The rows are grouped in 4 different ways at once. Each group adds its own fixed numbers to the row, and there is some noise. The rows also spread widely along 13 directions, which tell nothing about the answers.
In the rows, 128 means zero.
Some rows, each with its group in each grouping after it:
[128 170 123 105 169 207 126  98  49  89  93 149 132 116  88 133 148 137
 140 147 141 151 155 124  57 135  91 130 111 118 142 125 108 128 154 139
 115 122  90 144 130 191 125 125]	W (4) bunol lutuv
[146 129 132 119 114 133 162 121 117  94 129 136 140 124 160 108 132 131
 101 144 115 154  82 107 122 129  99 151 131 157 108 129 163 120 109 122
  91 109 107 152 108 129  89 133]	R (2) bemid godi
[184 136 110  86 147 129 151 123 122 125 173 113 199 124 136 163 105 116
 146 176 107 126 154 108  71 129 115 142  77 132 154 119 179  96 119 119
 107  98 154 140  94 123 176 149]	F (2) zad dupod
[119 158 118  73 117 162  90  74  95 120 131 109 119 181 135 117  98 104
 148  65 162  91 158 104 136 124  84 112 121 113 153 115  80 149 157 163
 158 160 104 132 122 118 108 169]	W (0) gagev lutuv
[136 155 136 116 146 165 135 119 127 134 134 128 136 111 122 129 114 139
 139 162 147 128 112 108 102 122 117 104 124 133 128 117 149 130 120 126
  95 134 131 150 135 120 143 136]	Y (0) gagev dupod
[138 120  93  82  92 143 102 138 160  79 162 113 102 161  78 154 124 121
 201 103 157 103 177 138 106 174 114  77  93  80 149  97  88 164 120 124
 165  69 123 111 145 134 139 132]	F (3) bunol godi
[135 132 117 141 102  94 187 205 129 131 144 145 124  84 130 114 150 151
 139 174  96 169  80 130 140 136 160 109 147 134 114 179 192 127  66  73
 105 122 109 111 149 146 124 105]	V (3) zemi lutuv
[149 180 116 163 122 139 124 125 186 149 134 154  94 144 151 178 125 163
 121 144 146 113 128 151 152 124 129 108 144  98 115 106 143 122 131 105
 136 124 111 148 131 152 181 144]	V (4) bemid dupod
[ 93 121 112 146 131 116 125 165  84 127 124 197 120 122 116 127 149 132
 108 121 117 151 140 177  99 166 104 153 110 121 116 144 168  83 117  94
 117 138 136 111 160 143 150 100]	R (1) zemi godi
[134 122  98 113 116  90 107 149 105  92 150 120 118 161 124 103 127 136
 156 101 137  98 113 111 187 133 107  96 164 101 113 126 135 150 137 129
 145 123 110 120 143 139  79 139]	Y (1) zad lutuv
[143 166 121 120 141 130 131 117 136 124 150 163 135 139 151 141 106 139
  86 116 131 126 111 141 124 132  91 172 121 123  87 124 162 103 141 124
  98 151 131 165 118 117 151 137]	N (4) bunol lutuv
[181 119 100 122 114 139  96 101 151 103 155 120 135 187 129 166 124 142
 130 116 134 101 181 128 124 152 104 118 119 114 149  78 106 129 139 124
 163  68 134 156  98 131 126 167]	N (4) gagev lutuv
[145 105 131 117 130 123 122 161 116 145 163 123 138  88 108  77 138 167
 147 133 107  97 108 142 136 130 125  97 149 138 110 108 142 160  79 100
 117 127 123 137 128 114  82 112]	R (0) zemi godi
[114  96 118 151 117 148 130 118 128 155 107 134 120 121 122 135 151 135
 137 136 113 131 171 146 121 132 141 112 123 136 166 112 120 127 101 104
 165 115 134 109 125 133 129 124]	R (4) gagev dupod
[140 114 154 148 127 178 119 156  85 145 124 160 100 109 117  68 155 187
 107 176 146 149  93 132  59 145 100  74 163 177 155  94 142 146  68  83
  58 121 127 173 141  67  91 147]	V (2) zemi lutuv
[113 130 128 106 115 132 125 122 120 117 144 129 110 124 123 120 111 132
 142 117 133 119 133 122 129 127 117 109 131 123 133 116 131 139 121 123
 122 137 122 132 131 105 130 129]	R (1) bemid godi
[143 143 129 130 139 169 156  90 114  75  96 116 128 109 118 138 137 142
 111 155 127 155 113  85 132 106 113 154 144 126 121 120 114 153 151 163
 117 107  96 176  96 197 106 114]	Y (0) zad dupod
[156 159 122 123 125 181 143 107 101 130 107 116 128 112 126 113 165 140
 161 158 125 132 132 130 110 121 109  83 130 136 141 118 109 156 103 115
 147 107  83 121 119 167  91 135]	R (4) bunol lutuv
[110 117 128 141 105 142 114 112 139  67 114 135  89 169 142 116 125 134
 107 111 170 147  89 102 150 147  96 114 154 133 114 117 123 132 140 140
 100 110 117 155 138 117  85 144]	N (1) gagev godi
[ 91 100 135 123 200 133  87  86 170 130 129 110 143 107  86  92 114 118
 106 106 164  57  98 141 171 140  91 158 134 105  53  77 124 147 159 152
 114 156 164 144 137 135  85  96]	N (0) zad dupod
[146 113  86 133 138  95  92 169  95 115 160 174 156 177 131 143 142 138
 126  99 119 104 154 159 125 179  93 134 114 105 127 109 157  88 134 100
 142 101 145 114 141 149 127 146]	N (2) gagev dupod
[110 168 123 144 163 117 101 102 122 158 126 153 126 128 145 155  91 151
  91  89 121 100 144 145 162  86 126 181 147 105  94 135 142 105 173 126
 133 206 129 149 122 136 179 119]	V (4) bunol godi
[114 167 141 108 180 147  90 135 134 143 152 132 125  90  88  91 118 155
 144 113 157  70  99 155 144 131 113 100 138  98  66 106 134 155 127 123
 102 175 128 137 158 136 117 106]	N (4) gagev godi
[169 131 124 126 134 120 111 145 109  94 155 124 130 131 132 124 105 192
 119 123 112 115 117  96 157 103 136 123 174 127 119 120 131 145 136 120
 106 125 111 189 107 135 108 142]	W (4) gagev godi
[177 124  91 129 106 132 182 117 151 130 137 128 173 135 151 172 149 103
 136 183  93 163 143 143 100 151 119 146  80 140 144 146 171  78 107 100
 156  61 127 103  99 168 148 144]	W (0) bunol lutuv
[138 174 118  88 120  97 141 133 101 102 160 139 148 133 160 132  92 128
 121  87 109 117 115 111 160 119 112 162 128 109  98 157 156 119 139 137
 121 164 100 141 115 150 136 127]	R (4) gagev godi
[149 139  79 112 113  88 132 154  82 102 151 139 160 145 136 156 136 117
 159 102  88 117 158 139 163 146 123 146 111  95 125 145 148 107 139 119
 183 110 105  96 123 202 128 126]	Y (1) gagev godi
[118 136 131 132 119 143 130 102 139 129 117 120 119 134 131 133 121 136
 126 129 132 130 129 116 136 113 118 125 136 128 130 125 135 127 120 121
 125 130 120 135 121 119 125 128]	R (4) zemi godi
[120 117 130 125 104 141 137 102 173  85 129 147 103 141 138 140 111 127
  91 124 150 146 102 119 126 156 102 161 126 132 109 108 127 126 126 139
 101 105 133 174 111 127 121 129]	W (1) gagev dupod
[172 107 118 142 154 113 137 101 164 157 156 145 175 115 159 131 129 137
  57 126  90  97 117 160 153 129 103 207 122 151  77  81 162 104 111 115
 126 122 142 161  74 138 106 131]	N (4) bemid dupod
[158  90 109 140 160  87 110 107 128 161 139  98 183 137 153 109 118 132
 115 123  97  69 115 115 204 104 114 144 155 140 109 107 158 111 134 125
 155 133 138 124  97 141  71 142]	R (0) zemi dupod
[140 117 119  71  58 120 127 124 108 103 168 134 104 143 148 105 102 131
 123  66 112 125 145 108 123 145 100 145 128 143 150 109  97 171  85 136
 136 123 101 159  90  80 101 138]	R (1) zemi godi
[136 153 123 181 135 129 112 137 119 172 113 143  84 127 138 124 140 204
 120 130 112 106 126 146 196  77 153  87 196 120 129 126 129 144 127  95
 149 165  92 143 133 146 127 136]	W (4) bemid lutuv
[ 96 180 149 132 178 200 124 118  28 173  90 190 127 100 129  91 146 151
  96 133 135 149 122 140  56 111  91 128 127 166 139 125 140 118 120 122
  74 201 108 142 144 111 140 125]	N (2) bunol dupod
[109 144 141 157 161 150 114 120 170 159 119 143  99 105 112 120 124 157
 120 152 161 109 101 153 129 124 118 106 149 116  94 109 145 132 133 105
  98 157 145 145 155 113 149 116]	V (0) bunol lutuv
[149 165  97 127 130 104 138 161  93 122 147 129 143 128 130 142 137 145
 165 133 103 112 130 124 172 106 137  99 142  95 119 155 162 115 137 111
 155 134  96 102 150 184 137 131]	Y (0) bemid godi
[122 142 133 142 120 148 132 119  92 124 119 164 113 130 151 132 113 153
  76 119 116 163 130 118  98 112 111 165 139 152 137 133 130 116 135 122
 101 156 120 171 114 101 150 134]	V (0) bunol godi

New rows, each followed by its group in each grouping:
[100 152 109 133 119 144 136  99  93 138  95 134 127 151 149 133 144  93
 134 107 130 141 151 126 143 119 111 129 113 129 149 165 127 107 141 136
 169 156 109  88 140 153 125 139]	N (0) gagev lutuv
[115 154 122 100 103 133 140  90 123 134 130 129 126 135 161 136 101 109
 118  83 118 128 150 117 145 106 121 158 114 129 134 141 122 129 128 140
 151 165 108 128 103 120 140 135]	R (4) gagev godi
[160 133 124 128 129 107 122 120 173 124 155 106 137 141 151 140  97 152
 124 134 130 104  98 109 166 114 125 120 155 122 100 116 153 125 130 115
 111 125 128 154 116 108 127 148]	V (4) bunol godi
[106 143 139 125 106 143 130  97 151 137 125 136  94 140 148 134  87 137
  99 118 151 141 124 108 127 107 126 131 140 140 142 138 130 126 133 134
 106 167 132 168 125  77 162 142]	W (0) gagev lutuv
[124 140 136 153 131 140 117 114 137 180 125 142 119 129 151 132 119 152
 109 129 126 115 142 138 137 100 131 115 140 139 144 113 137 120 124 116
 130 163 135 145 126  99 155 141]	R (0) gagev dupod
[157 143 116 154 110 109 132 139 122 113 134 135 109 131 144 152 121 188
 114 122  93 130 141 114 177  87 151 136 172 115 132 139 134 140 133 116
 140 128  96 172  98 161 137 125]	R (4) zemi godi
[107  92 131 100 124 150 142 107 126 116 126 112 144 125 103 121 120  95
 139 162 142 149 136 105  67 149 102 123  95 146 157 122 153 109 112 122
 101 101 161 124 133  81 122 133]	R (0) zemi lutuv
[135 102 132 114 107 140 149 114 111 118 125  94 135 109 127 113 127 135
 151 135 104 142 141  91 133 105 145 108 137 153 160 128 117 153  96 120
 144 112 113 127 101 119  90 133]	R (4) gagev godi
[124 112 136 155 134 145 113  98 160 118 115 119 109 141 131 124 128 147
 100 130 148 118 101 115 152 116 111 125 156 136 108 108 130 132 135 135
 109 119 132 168 125 115 101 137]	N (0) zemi godi
[149  65  89 152  73  33 133 161 168 108 164 130 125 172 163 175  98 156
 111  97  77 127 158 113 204 121 160 157 152 115 141 143 163 103 121  99
 167  92 146 136 101 109 145 134]	R (4) zemi godi
[111  98 103  94 131 108  85 154 109  84 154 148 110 145  77 100 123 142
 133  66 141  89 141 152 149 177 102 138 138  91 100 103 100 156 140 127
 144 124 130 138 147 146  84 110]	W (3) gagev lutuv
[138  94  84 101 126  78 101 146 114 142 168 119 173 163 112 147 118 107
 166 113 105  83 184 140 138 153 112 121  98 100 147 126 161  94 130 103
 177 109 157  87 137 125 136 143]	R (0) zemi lutuv
[119  92 138 141 118 121 127 122 139 115 127 110 116 114 137 103 114 154
 104 119 120 128 101 104 165 110 141 141 165 149 118 120 125 147 121 126
 119 137 131 156 115 103  90 126]	V (0) gagev godi
[123  97 115 113 141 107 125 144  99 133 143 118 158 106 114  96 126 140
 140 113  95 106 129 133 155 125 125 131 136 132 113 124 142 130 113 103
 140 135 127 109 127 126  88 113]	R (4) bunol godi
[121 108 129 152 125 146 141  85 130 121  97  96 119 124 134 138 129 134
 125 138 117 137 140 100 156  85 138 127 146 138 150 127 119 131 140 136
 152 123 116 132 107 143 112 130]	R (0) bemid godi
[137 136 118  96 141 120 116 169 128 119 168 123 136 125  96 138  92 160
 183 158 143 117 127 103 104 129 136  62 132 101 143 127 167 123 117 100
  92 117 137 132 161  96 166 141]	W (4) bunol dupod
[172 153 127 123 138 126 120 141 131 137 169 127 134 129 133 113 111 166
 121 141 127  98 103 117 141 116 115 111 154 130 108 114 158 134 117 119
 100 136 125 171 121 112 118 147]	N (0) zemi lutuv
[157 162 119 143 111 155 160 130 226 106 139 145 106 122 125 146 159 138
 131 164 165 126  67 164 135 183  97 108 119 101  63 107 148 145  91 118
 113  67 109 147 137 187 122 114]	N (0) zemi dupod
[118 102 107 140 105  68 149 173 143 133 145 145 127 131 147 132 118 141
 127 125 101 141 115 138 172 131 141 134 142 122 111 158 184 102 105  85
 131 134 135 108 143 110 135 114]	R (4) bunol lutuv
[114 113  97 138 122 109 132 148 202  75 138 108 104 143  74 166 141 121
 185 148 160 113 129 138 162 171 133  90 118  57 101 135 141 134 146 116
 154  68 146 103 163 178 139 101]	N (0) zad lutuv
[110 121 135 124 149 145  93 123  82 120 130 153 112 136 111 128  95 164
 101 117 135 126 147 102  92 117 114 146 146 131 151 104 124 132 147 130
  94 155 143 182 127  91 149 140]	V (0) zemi dupod
[149  99  87 148 100  73 132 134 178 134 151 138 157 192 171 184 117 103
 127 135 123 127 143 129 149 160 117 141 108 117 140 132 193  59 122  92
 152  81 152  97 129 122 160 164]	V (4) zemi dupod
[110 112 114 120 109 130 136 129 125 115 125 126 110 132 121 117 120 139
 133 123 123 141 129 114 142 124 127 121 138 129 135 141 124 137 121 118
 135 130 119 129 133 117 112 124]	W (0) bunol lutuv
[121  94 111 141 129 139 120 125 120 128 111 107 112 129  95 137 142 148
 155 138 121 127 164 121 142 120 143 101 143 115 161 128 113 141 129 116
 164 106 126 122 130 153 119 125]	W (0) zemi lutuv
[ 79 111 105 130  84 107 144 149 127  74 108 129  74 138 116 137 126 131
 158  92 134 160 128 105 176 132 143 119 150  94 125 167 118 147 128 124
 151 119 101 103 159 152 122  99]	Y (4) bunol godi
[108 132 113 103 105 137 116 140 125  93 136 131  82 146  90 141 110 140
 160 112 153 126 152 107 125 140 122 100 136  90 146 125 116 156 137 131
 127 118 123 144 154 123 149 126]	Y (0) zemi lutuv
[137  83 108 116 165 106 124 140  81 114 139 118 182 116 108 119 118 130
 128 141  96 121 139 105 126 132 120 149 129 134 127 116 160 107 130 118
 120 110 144 124 119 139  99 126]	Y (4) bunol dupod
[101 118 127 127 134 128 125 115  94 123 110 120 117 125 119 114 118 139
 123 120 120 128 134 101 146  99 130 130 152 131 142 139 129 138 140 136
 127 153 122 138 128 125 109 124]	R (0) zemi lutuv
[113 136 122 118 109 120 145 128 155 112 139 137  96 122 122 150  95 138
 126 135 137 140 129 120 122 129 138 136 132 110 122 136 140 132 132 117
 112 138 132 149 131 105 173 118]	V (1) bunol lutuv
[146 133 115 119 104 122 153 142 146 111 147 124 133 123 134 126 134 129
 141 146 124 135 108 127 135 150 122 117 125 125 119 135 149 133 104 104
 134  97 120 124 130 148 110 133]	V (0) gagev lutuv
[106  75 102 124 125 107  88 106 115 100 128 120 123 179 113 147  97 130
 120  86 131 109 170 103 159 123 118 149 139 110 149 123 119 113 171 142
 151 121 151 140 125 115 125 138]	W (0) zemi godi
[ 71 116 116 132 158 108 127 139 151 121 130 144 113 119  92 141 112 118
 138 129 148 119 125 133 146 138 131 132 122  90  98 134 168 102 149 117
 111 148 157 111 166 128 164  97]	N (1) bemid dupod
[100 137 116 154 147 103 118 122 106 163 113 173 138 153 163 118 125 126
  74  99 126 125 111 154 163 122  99 169 148 129  99 153 176  75 139 113
 120 178 126 117 145 134 125 132]	W (4) zemi lutuv
[123 142 154 131 171 143 130  71 150 118 108  98 125  96 134  88 104 151
  87 141 145 105  59  96 191  79 112 149 180 136  69 119 135 158 156 159
  87 172 117 188 100 143  79 114]	W (1) zad lutuv
[128 142 133  89 118 111 160 100 125  80 133 100 151 115 157  98 103 108
 108 111 124 132  72  81 170 108 102 166 139 136  85 150 146 142 132 161
 108 147 105 151  98 140  81 123]	R (0) zad godi
[120 189 126  89 166 145  83 111 169 103 156 138 130 152 102 146  94 110
 154 114 196  64 108 150 116 170  77 117 105  63  70  98 144 124 171 137
  95 138 146 140 164 145 165 133]	V (2) gagev godi
[142 136 151 130 165 175 130  94 140 170 118  98 135  89 115 111 114 162
 126 182 135 117 114 109 115  81 136  97 153 149 138 112 138 142 112 118
  90 142 129 163 113  98 122 140]	W (4) zemi lutuv
[101 127 140 120 115 145 134 114 146 111 128 118  88 106 116 112 120 137
 131 121 143 130 108 122 140 125 127 119 144 126 112 113 115 160 113 127
 116 141 113 143 129 114 117 115]	V (1) bemid godi
[125 178 121  87 116 132 150 137 143 127 157 140 121 110 119 138 103 130
 148 127 141 125 121 132 117 135 119 127 114  99 104 141 158 136 109 121
 109 145 112 134 143 131 162 116]	Y (4) zemi lutuv
[127 107 114 109 102  70 153 149 171 112 171 134 130 119 138 135  99 133
 126 112 108 119 116 126 164 140 132 161 126 109 102 136 160 141 108 117
 123 127 141 141 111 118 141 105]	R (2) zad dupod
[146 146 113 171 137 128 135 132 145 139 119 166 141 146 154 134 166 132
 102 161 134 128 100 175 136 158  84 126 128 128  91 120 183  79 113  85
 124 103 121 112 144 162 112 139]	R (4) bemid lutuv
[123 125 121 113 126 124 125 126  73 102 127 143 122 116 127 109 119 142
 113  99 107 139 130 115 130 122 114 159 147 139 122 126 115 141 134 127
 124 148 107 150 112 136 105 119]	V (1) bunol godi
[121 104 135 123 129 105 136  92 242 125 146  95 103 106 117 137  83 135
 102 126 136  87 102 128 196 110 142 159 150 109  73 101 133 156 132 136
 121 135 147 170 105 109 125 101]	R (3) bemid lutuv
[146 108 128  99 159 101  98  81 140  98 150 108 179 170 160 100  82 110
  78 105 144  82  71  92 169 130  65 184 145 141  72 103 164 104 160 156
  83 132 148 171 100 105  66 158]	W (2) zemi godi
[146 140 114 102 118 117 119 151  84  79 156 155 121 141 117 124 110 170
 119  99 109 119 136 118 125 138 103 145 145 114 117 126 124 144 137 128
 120 129 111 172 118 137 120 128]	R (0) bunol lutuv
[115 135 141 144 138 179 137  75 194 160 103 132 118 123 131 140 126 120
 107 169 165 134 119 149 102 136 110 125 109 139 119 110 146 103 118 117
 107 124 148 131 130 113 148 134]	W (4) gagev lutuv
[ 99 140 116  72 122 104 126 128  72 119 145 113 136 146 139  93  90 105
 152 107 141 126 109  76 148 115 108 103 139 128 140 163 156 121 129 134
 106 168 113 108 145  93 106 152]	W (1) zemi lutuv
[112 153 129 129 134 157 124 121 121 159 124 137 117 117 127 114 138 135
 142 122 139 118 135 147 126 126 124  96 128 126 130 131 135 131 111 108
 133 157 118 113 149 120 133 129]	N (4) gagev lutuv
[127  95 122 144 120 139 120 102 204 124 129 117  99 109 102 129 139 139
 137 128 138  99 128 164 157 144 119 123 132 115  94  80 100 164 112 116
 152  94 136 142 112 139 109  99]	R (1) bunol godi
[117 149 114  77 122 139 142  78  94  87 123 116 149 142 140 148 104  78
 133 100 124 135 152 102 118 128 103 172  88 121 136 141 121 111 158 159
 148 135 110 121 104 159 135 131]	R (1) gagev godi
[148 101 111 157 130  95 173 149 133 133 133 135 146  96 141 150 130 164
  95 155  65 150 125 126 166 101 164 173 148 134 123 147 173 107 111  99
 141 117 121 139  97 171 135 110]	W (4) bemid dupod
[ 93  71 110 125 129  92 102 161 100  62 137 153 111 133  91 110 122 141
 110  84 133 129 131 133 138 164 105 168 138 111 106 118 129 129 140 125
 116 121 146 145 139 130 104  97]	F (1) zad godi
